The groups are shells around one centre, one inside the other: the same stretched ball of 7 dimensions in 6 sizes.
In the rows, zero is written as 128.
Some rows, each with its group after it:
[127 132  87 163 117  73 163 102 139  93 137 146 133  86]  (5)
[105 139  94 150  98 101 160 110 136  97 145 140 118  95]  (0)
[146 147 146 149 119  81 146 112  95  75 136 131 147 113]  (5)
[168 128 162 156 140  87 144 139 131  81 146 162 153 152]  (2)
[141 163 127 156 130  81 176 130 133  90 136 177 119 128]  (2)
[158 155 136 118 125 111 122 111  97  73 147  88 168 156]  (3)
[156 182 157 138 143  89 145 126 100  78 137 140 149 150]  (1)
[148 149 153 100 127 144  74 112  96  77 165  56 194 176]  (2)
[139 153 145 103 101 138 111 125 108  85 162 130 125 153]  (2)
[ 82 163  71 136  87 104 147  91 125 104 145 140  99  65]  (1)
[ 92 159 113 135 103 119 127 110 124 101 154 132 125 102]  (2)
[133 154  82 139 129  93 142 102 140  94 144 125 146 117]  (0)
[159 200 173 119 129  91 131 114  60  67 133 128 142 139]  (0)
[143 153 170 118 111 123 109 120  84  74 154 104 155 148]  (5)
[121 196 131  71 104 167  88 118 103  93 169 109 122 169]  (2)
[121 150  92 182 139  56 175 110 151 100 131 176 132  82]  (4)
[156 164 124 144 142  81 149 113 116  80 135 128 157 136]  (1)
[139 195 118 100 128 119 108 105 101  87 150 115 140 143]  (0)
[120 200 119 110 119 116 122 111 108  95 149 146 115 125]  (1)
[149 164 109 159 138  69 181 124 142  91 132 182 120 123]  (4)
[124 161 147 110 100 136 114 126 109  90 161 141 118 141]  (2)
[137 184 156 114 121 108 105 109  79  80 147 127 140 125]  (3)
[127 157 100 166 129  65 170 114 144  99 134 192 112  87]  (3)
[173 149 131 135 147  92 134 119 122  77 143 117 172 160]  (2)
[176 181 191  88 135 142  87 133  78  68 160  96 170 206]  (0)
[127 211 151  80 103 144 105 117  77  84 156 128 109 153]  (3)
[118 142 110 131  99 116 140 115 128  93 153 134 122 118]  (5)
[119 166 114 147 124  87 143 112 128  98 143 170 119  97]  (1)
[140 136 126 142 139 106 115 113 128  87 152  96 184 142]  (0)
[138 162 142 136 136 104 121 115 108  83 147 108 169 141]  (5)
[130 164 132 161 128  76 166 117 113  85 132 147 137 110]  (4)
[130 172 120 120 101  99 136 105  97  86 143 151 107 102]  (4)
[131 205 106  94 120 125 119 106 106  91 150 124 122 144]  (0)
[140 136  96 167 129  64 169 114 150  95 136 181 123  94]  (4)
[173 202 184  80 140 136  80 123  68  69 156  97 166 196]  (4)
[125 140  88 145 112  99 161 121 160 103 149 176 106 114]  (4)
[176 151 184 159 155  76 147 134 100  68 135 131 180 162]  (2)
[171 139 146 168 153  65 157 121 117  73 131 127 180 141]  (4)
[122 205 110 106 117 116 130 109 108  94 146 145 109 127]  (1)
[166 144 159 169 155  69 154 133 125  80 136 156 166 143]  (3)
[100 127  70 147 109 105 131  93 146 101 152 100 153  91]  (3)
[165 168 197 110 135 124  92 130  78  70 156 109 171 177]  (3)
[101 168  91 125 115 122 125 105 134 102 154 117 135 117]  (0)
[157 151 132 145 137  88 148 117 115  78 138 116 164 144]  (1)
[120 162 145  90 101 160  83 114  94  85 169  73 156 161]  (4)
[100 155 107 105  99 148  96 105 121  98 167  96 140 128]  (3)
[152 135 137 147 130  86 126 107 105  77 142 107 173 122]  (1)
[ 99 168  82  81  83 156  90  90 110  97 167  84 123 120]  (4)
[193 179 190 119 152  94 117 130  80  65 141 133 166 179]  (2)
[156 140 149 138 118  94 135 112  91  70 141 103 163 134]  (0)
[119 178 130 112  95 117 128 109  92  87 149 141 106 112]  (5)
[164 181 173  99 120 122 111 122  72  69 149 113 145 168]  (5)
[ 90 144  76 148 104  98 137  92 135 103 148 125 131  73]  (5)
[100 171  76 130 104 103 140  98 132 104 147 152 104  85]  (5)
[128 149  96 139 122  92 129  95 121  90 144 115 151 102]  (3)
[143 182 154  81 103 148  96 119  82  79 161 107 131 166]  (1)
[169 164 195 118 134 112 101 128  77  69 151 117 168 168]  (1)
[156 166 145 103 132 129  98 118 104  80 157  99 165 172]  (5)
[ 86 144  94 142  97 108 122  94 124 102 153 125 129  72]  (0)
[146 190 161  93 114 123  93 101  55  69 148  82 157 144]  (3)

New rows. What belongs after each?
[115 167  87 141 125  92 142 106 142 103 145 158 122 100]  (3)
[101 177 127 103  91 136 105 103  90  91 157 111 121 113]  (5)
[157 151 168 132 131 104 116 115  82  68 145  84 184 152]  (1)
[ 90 112  52 186 110  67 169  89 162 106 138 137 138  47]  (2)
[156 179 129 115 144 115 123 124 124  87 151 127 152 171]  (4)
[168 190 164 123 139  95 141 131  97  77 139 160 131 160]  (1)
[136 151 134 112 104 123 111 112 103  84 156 120 135 132]  (5)
[124 140  90 150 111  83 154 106 139  96 142 161 117  89]  (1)
[137 212 145 109 129 110 125 111  78  79 140 115 139 145]  (4)
[153 172 151 122 131 109 128 117  91  73 143  99 164 159]  (1)
[147 125 151 148 121  95 127 116 106  77 147 113 167 126]  (5)
[136 128 150 125 108 123 103 118 108  83 160 113 154 134]  (4)
[116 136  70 164 117  70 162  93 141  96 135 137 136  73]  (0)
[139 164 161 132 116 102 129 123  96  82 146 151 129 126]  (5)
[102 172 107 130  94 110 153 114 122  99 147 166  89  98]  (4)
[ 99 158 113 102  82 146 108 104 104  93 162  99 123 119]  (3)
[110 170  91 155 122  80 163 109 140 103 138 175 110  87]  (1)
[139 134 129 128 119 114 109 112 120  86 157 112 158 133]  (5)
[137 165 128 145 113  79 160 105  92  77 131 130 133 104]  (4)
[128 148  74 167 127  62 175 100 144  95 130 154 130  84]  (4)
[163 182 132 136 150  84 148 127 127  87 139 173 132 148]  (2)
[120 155 141 102 109 146  78 103  90  83 164  60 175 145]  (0)
[ 79 136  83 162  89  92 156  99 137 106 145 154 106  54]  (2)
[117 166 127 107 114 139  95 106 102  87 160  75 164 144]  (3)
[145 190 147 130 137  94 134 113  89  78 137 121 152 139]  (1)
[144 118 138 174 139  83 154 133 149  90 146 155 158 131]  (2)
[139 135 170 133 115 121 112 127 102  80 157 114 160 146]  (2)
[126 170 145  85 104 161  84 114  91  83 167  72 155 168]  (0)
[119 149 102 163 126  72 149  98 122  91 135 131 148  83]  (1)
[ 87 173  89 108  85 135 123 102 120 104 158 133  98  99]  (1)
[127 179 135 108 123 127  99 105  92  83 154  84 163 144]  (5)
[103 203 124 103  94 119 118  96  74  87 145 120 109 100]  (0)
[102 148  74 158 120  94 163 115 168 111 147 168 115  97]  (2)
[173 180 148 119 139  91 127 114  89  72 138 127 152 151]  (2)
[ 96 130  96 123  84 129 113  99 125  99 162 114 125  93]  (0)
[152 219 150 103 142 111 120 119  87  81 143 131 139 163]  (2)
[ 97 177  71 119  91 107 140  85 110  97 143 122 107  79]  (0)
[150 135 135 114 110 122 108 109 100  76 155  87 163 145]  (4)
[149 193 133 129 128  83 151 108  87  77 130 136 132 125]  (0)
[147 191 165  88 102 126 100 103  46  65 147  85 143 144]  (2)
[ 80 164  76 148  91  90 154  88 119 102 139 144 103  51]  (4)
[118 179 131  86 102 150  82  99  81  83 162  65 155 144]  (5)
[137 131 143 127 115 124 109 123 123  88 161 126 149 142]  (0)
[163 153 181 134 134 102 120 131  96  74 148 135 158 156]  (5)
[161 155 136 150 145  74 142 112 109  77 135 125 168 131]  (1)
[159 185 170  87 124 138  89 115  68  68 155  73 170 182]  (5)
[157 175 173  89 128 146  82 124  85  75 163  88 169 189]  (1)
[126 147 138 170 122  72 161 118 117  88 135 163 132  94]  (3)
[137 156 154 153 118  86 158 126 104  81 138 156 128 119]  (4)
[167 225 179  79 131 127 103 119  53  67 145 109 142 182]  (4)
